The rows come from 4 hidden closed curves, with some noise, and rows from the same curve form a group. Each curve winds through 8 dimensions. The rows are also pushed far along 4 directions, which tell nothing about the answers.
In the rows, zero is written as 128.
Known rows, each followed by its group:
[ 89 113 119  92 135 177 136 121  78  98 103 197  40 154  51 204 149 113
 160 158] | vus
[142 122 158 118 119  91 121 138 112  88 161 128 119 118 108 105 172 120
 167 115] | Lila
[135 108 134 115 101 141 130 135 118 122 130 153 109 111 109 140  88 128
 145 177] | Nesi
[120 123 152  94 159 137 145 166  61  66  66 188 116 175 104 174 182 152
 165 145] | vus
[127 126 140 126 133 116 143 115 134 133 144 143 112 112 134 116 111 140
 128 135] | Lila
[130  96 116  98 105 149 102  98 138 133 166 135  75 140 120 128 140  93
 145 118] | Nesi
[135 112 164 142  93 138 106 116 133 113 114 141 125 133 131 138  81 115
 162 123] | vus
[128  98 173 103 118 112 118 127 114  66 107 178  91 142 138 133 128 127
 181 125] | vus
[130  76 188 169  82  92 126 124 142  73 141 136 104 109 156  63  91 117
 172  99] | bas
[120 131 119 128 151 116 101 132 107  99 100 132 131 130 125 138 152 133
 121 124] | Nesi
[122 124 147 126 148 127 169 205  54  53  46 168 150 156 100 170 160 161
 141 170] | vus
[113 118 131 143 111 192 119 117 147 150 108 142  77 123  74 143  43 129
 151 170] | bas
[118 123 149 110 147 117 100 152  93  91  86 155 127 132 114 149 125 144
 142 143] | Lila
[144 143 161 142 158  61 183 163  95  68 130 125 156 137 161  95 238 129
 144  79] | bas
[153 160  99 136 159 123 153 151  66 134 117 116 154 144 108 140 190 131
  91 135] | bas
[126 134 150 102 144 145 140 118 143 173 169 116  96 150 119 122 145 103
 150  99] | Lila
[131  93 191 155 107  57 156 121 118  71 147 164 117  81 176  73 125 145
 168 129] | Lila
[153 145 115 154 123 148 143 163 121 147  93 110 172 105 106 132  75 158
 110 196] | Nesi
[137 134 148 116 161 100 145 180 100 111 103 127 153 137 138 105 154 140
 123 128] | bas
[ 93 116 143  61 152 143 115 140 105 120 130 157  71 165  89 152 157 105
 152 106] | Nesi
[134 161 115 201 145 176 140 157 122 161  43  94 199  96  85 137  45 197
 105 220] | Nesi
[131 144 138 171 118 128 150 121 165 145 126 112 151 111 161 121  97 125
 119 114] | Nesi
[113 152 117 137 141 168 159 137  94 124  96 154 118 128  62 189 131 158
 138 184] | bas
[103  99 123  83 124 177  91 108 123 144 132 148 108 153  97 181 118 143
 157 165] | Nesi
[ 91 100 182  53 162 111 133 143  83  94 130 197  79 175 138 163 196 115
 176  94] | vus
[128 130 102 112 143 165  85 102 159 163 107 133  93 113 103 142  36 151
 105 174] | Lila
[101 129 140 138 129 160 145 116 129 139 123 137 112 158 117 157 144 116
 146 102] | Nesi
[143 139 140 134 125 134 110 147 102  93 108 131 146 140  83 160 127 158
 151 149] | Lila
[113 140  79  96 102 168  62  74 181 186 169  99  92 138 106 145 108  59
 111  73] | Lila
[160 144 122 148  95 106 132 134 167 144 151  91 189  98 169 122  95 125
 102 127] | bas
[151 147 104 132 115  92 122 126 155 157 172  85 149  91 160 108 131  84
  85 102] | Nesi
[133 134 153 133 134  93 146 140 125 108 155 113 120 135 136 108 163 102
 131  72] | bas
[143 127 138 157 121 121 140 142  97  80  90 154 143 130 138 138 133 150
 135 148] | Nesi
[114 108 132 161 119 153 115 134 121  90  81 144 133 149 110 128  98 171
 144 150] | vus
[125 119 136 158 122 129 135 163 119 102 104 114 176 161 136 114 140 165
 128 116] | vus
[114 161  83 120 141 168 135 117 103 171 128 109 117 164  61 119 177  98
 117  97] | Lila
[135 113 134  78 123 125  98 138 144 119 123 144  97 113 115 122  74 125
 135 149] | bas
[111 116 129 125 113 132 109 144 117 109 114 142 154 140 125 135 132 148
 136 137] | bas
[156  83 209 150  59  87 126 122 170 100 169 135 132  81 170  95  41 130
 187 142] | Lila
[110 115 104  89 110 174 106 139 139 135 119 135  75 146  87 178  86  83
 118 131] | vus
[159 108 156 121 115 119 118 144 108  97 137 134 130 146 137 135 137 127
 150 133] | Lila
[137 104 179 150 106  86 149 130 122  97 156 126 106 130 161 104 138  89
 149  67] | bas
[135 128 122 171 130  99 153 122  89  87 103 135 152 150 156  91 182 138
 114  92] | Lila
[132 120  76  61  96 139  37  65 216 180 196 107  61  99 135 131  60  62
  96 104] | Nesi
[131 152  92  91 156 149 111 144 116 140 121 105 124 175  90 137 175 114
 107  97] | bas
[130 133 178 160 168 121 165 138  82 115 123 132 139 161 143 129 219 125
 162  96] | Lila
[123 120 144 136 114 155 140 148 148 158 136 120 115 112 101 114  61 129
 132 157] | bas
[136 129 129 189 128  94 147 136 126  88 110 117 186 117 172  82 180 160
 133 117] | bas
[140 156  83 160 129 162 115 122 114 141  87 105 142 132  72 108 111 139
 109 146] | Lila
[131 166 127 191 148 163 144 148  90 141  62 129 173 110  78 160  85 182
 119 201] | vus
[156 129 107 138 120 123 105 114 169 155 158  71 181 112 155 102 127 150
 113 141] | Nesi
[134 138 137 143 162 104 171 155  69  88 120 143 125 143 109 106 221 143
 141 121] | vus
[157 139  92 140  85 110 115 113 204 143 175  85 135  77 151 105  70 110
  92 126] | vus
[136 139 161 120 138 100 103 117 152 134 131 126 125 112 146 100 100 120
 143 103] | vus
[145 137 130  89 144 122 131 160 117 106 110 140 129 144 120 130 145 136
 133 138] | vus
[131 109 144 149  81 100 108 102 163 116 155 130 145  79 170 138  76 124
 132 139] | Nesi

New rows. What belongs after each?
[130 125 129 140 129 121 105 132 101  97  98 131 116 136 101 114 109 136
 126 123] | bas
[168 109 137 109 102 119 104 121 146 126 168 110 118 131 149 116 120 107
 136 117] | Lila
[131 166  73  71 177 127 124 116 150 196 209  52 117 166 109  94 247  77
  90  45] | Nesi
[145 131 155 167 132  76 167 147 124 100 156  83 202 132 169  84 211 156
 144  93] | Nesi
[149 142 112 135 128 137 135 132 135 171 147 102 118 109 108 112  91 116
  97 149] | bas
[159 115 144 101 106 138 108 133 142 137 158 122 120 140 128 143 105 115
 140 133] | Lila
[176 125 139 140 110 125 111 143 134 117 124 107 158 128 135 125  91 144
 128 152] | Lila
[122 125 130 148 123 111 136 109 123 117 158 112 161 130 147 135 191 136
 139 108] | Nesi
[114 121 140 134 126 108 114 138 157 125 150 110 142 126 146  98 108 144
 121 103] | vus
[159 137 151 143 131 140 134 164  99 115  98 122 171 148 117 154 117 162
 138 161] | Lila
[142 105 167 165 128  80 153 151  92  70 120 138 183 108 156 104 174 192
 159 166] | Nesi
[129 153 108 131 149 123 139 139 115 126 135 110 152 129  89 130 173 157
 121 137] | Nesi
[115 126 115  89 145 131  91 122 143 139 136 111  99 138 111 122 135 107
 122  99] | Nesi
[119 138 103 103 143 154 117 137 106 158 137 101 114 143  75 140 157  94
 113 116] | Nesi
[130 141  94 121 137 157 134 124 125 176 143 113 117 113  97 139 127 115
 108 163] | Nesi
[128 133  90 109 143 142  93 107 128 147 143 109 138 149 138 157 177 116
 109 116] | Nesi
[129 131 106 120 112 141 116 130 118 131 143 118 103 126  73 131 127 111
 126 136] | Nesi
[111  90 159 113 108 138 110 121 107  89 101 169  75 150  96 107  96 122
 174 118] | Lila
[130 138 133  81 154 112 106 102 165 161 166 117  83 139 162 108 158  70
 128  63] | vus
[118 106 141 163 118 133 124 137 120  83  98 136 136 147 132 109 121 157
 147 126] | vus
[ 94 135 107 100 159 172  86 132 104 126  77 144 104 152  65 174 117 141
 129 146] | Nesi
[136 143 174 158 158 139 159 160  99 120  86 132 158 150 109 144 122 172
 154 151] | Lila
[124 156 136 168 162 121 181 148 116 158 111 103 172 130 157 119 171 130
 109 113] | Nesi
[125 121 174 182 122  95 178 135 118  92 123 131 158 138 177 103 172 132
 157  84] | Nesi
[127  75 170 134  55 113  92 125 174  98 150 127  91  94 133  93  21  95
 155 114] | vus
[124 135 156 163 138  88 185 130 119 116 146 139 139 119 184 113 189 112
 129  89] | Nesi
[131  86 193 107 124 132 122 125 117 101 141 160  85 157 144 150 130 116
 185 116] | Lila
[127 117 159 115 111 108 147 150 133 103 149 134 141 125 122 121 127 151
 155 134] | Nesi
[149 106 183 161 117  90 169 175  78  53  91 156 166 137 163 109 154 154
 160 137] | Nesi
[126 112 157 113 153  58 149 140  96  76 174 121 116 136 149  70 252 112
 152  63] | Nesi
[133 135 121 123 142 129 146 138 123 139 135 127 152 112 123 134 140 167
 128 174] | Nesi
[124 119 129 109 110 156 109 146 129 141 126 118 108 127  72 130  78 112
 137 145] | Nesi
[128  90 161  99  97 101 101 128 139  89 135 166 117 117 173 145  98 118
 151 130] | Nesi
[122 175  61 130 177 196 132 152 107 164  82 110 166 174  62 161 153 182
  89 171] | vus
[ 93  67 162  67  93 158  81 111 101 110 119 208  49 139 110 186  80  93
 181 150] | Lila
[105 100  96  68 100 203  74  81 144 162 154 156  38 152  72 177  91  88
 149 147] | Nesi
[134 158  78 111 123 163 125 124 114 165 138 107 123 146  61 128 144 111
 111 133] | Lila
[151 162  98 142 167  89 130 146 107 118 122  96 185 138 173 121 222 118
  81  87] | Nesi
[105  95 151 110 113 116 122 102 131 124 178 131 119 141 156 144 178 101
 156  84] | Nesi
[136 154  96 122 118 162  79 110 146 151 143 101 122 117  65 158 110 118
 133 144] | Lila
[133 129 124 128 141 115  88 123 134 118 107 128 123 101 131 119  99 135
 122 147] | Lila
[121 130 174 123 118 109 121 107 113 125 153 153 102 120 126 137 134 104
 165 107] | vus
[ 75  73 153  83 115 175  72 113  85  84  85 210  72 153  85 217 100 143
 186 174] | Nesi
[149 163  81 156 124 173 111 163 154 146  62  84 162 113  85 150  37 135
  79 176] | vus
[127 132 120 110 134  98 110 133 128 108 131 129 113 110 123 116 129 122
 119 123] | Nesi
[133 106 152 147 114  95 100 110 142  98 122 149 114  74 149  97  77 141
 145 153] | Lila
[144 125 120  98 119 109 120  83 191 174 207 109  87 111 161  87 101  98
 111  95] | Lila
[131 126 109 112 113 157  84 122 136 157 107 122 129 123 123 155  71 115
 113 152] | Lila
[110 130 119 154  97 139 125 104 117 116 110 138 132 135 110 129 115 125
 132 108] | Lila
[170 149 127 168 116  83 155 128 202 181 175  58 176  70 203  48  94 107
  85 107] | Nesi
[119 108 156  67 148 127 117 105 146 149 184 138  42 152 117 104 150  87
 163  87] | Lila
[129 122 159 108 141 121 108 146 143 128 101 138 110 108 130 110  61 134
 139 150] | vus
[122 103 134 107  97 129 134 121  83 102 147 162  89 140  82 127 161 108
 167 128] | Lila
[127 137 132 125 133 124 147 131 139 148 164  98 168 153 140 136 184 126
 129  93] | Nesi
[114 164  91  93 167 174 128 145 127 176 133  89 137 168  61 150 166 139
 111 122] | Nesi
[112 115 128 102 105 158 108 106 163 153 166 115 121 139 100 149 110 131
 150 129] | Nesi
[131 139 139 148  94 136 115 132 157 157 120  96 162 110 121 102  69 117
 131 118] | Lila
[119 129 122 105 148 108 119 134 114 109 144 123 109 129 100 110 174 128
 132 108] | Nesi
[153 149 117 114 131 131 116 157 144 134 111 106 123 112  95 113  79 119
 112 151] | vus
[144 132 137 102 107 141 106 122 146 169 172 109 135 147 125 134 117  99
 134  97] | vus
[104 140 132 140 190 126 151 130  95 116 108 138 121 152 123 121 215 147
 135 112] | Nesi
[130 167 120 153 178 110 166 150 121 133 104 119 161 119 141 113 160 161
 104 140] | Nesi
[103 103 131  94 136 164 113 121  94 124 124 159 117 156  94 180 157 157
 161 168] | Nesi
[144 108 163 124 102  88 135 133 171 120 161 133 135  78 164  85  72 156
 149 163] | Nesi
[123 100 180 115 130 108 146 159  92 109 129 152 105 135 138 117 144  98
 157 113] | vus
[136 113 157 135  97 103 137 128 163 124 168 110 164 119 167 116 120 134
 145 110] | Nesi
[129 125 131 148 110 139 117 150 138 122 117 103 133 134 111 120  95 109
 118 108] | vus
[119 103 124 137  91 147 102 127 163 124 134 111 118 140 131 124  80 108
 125 103] | vus
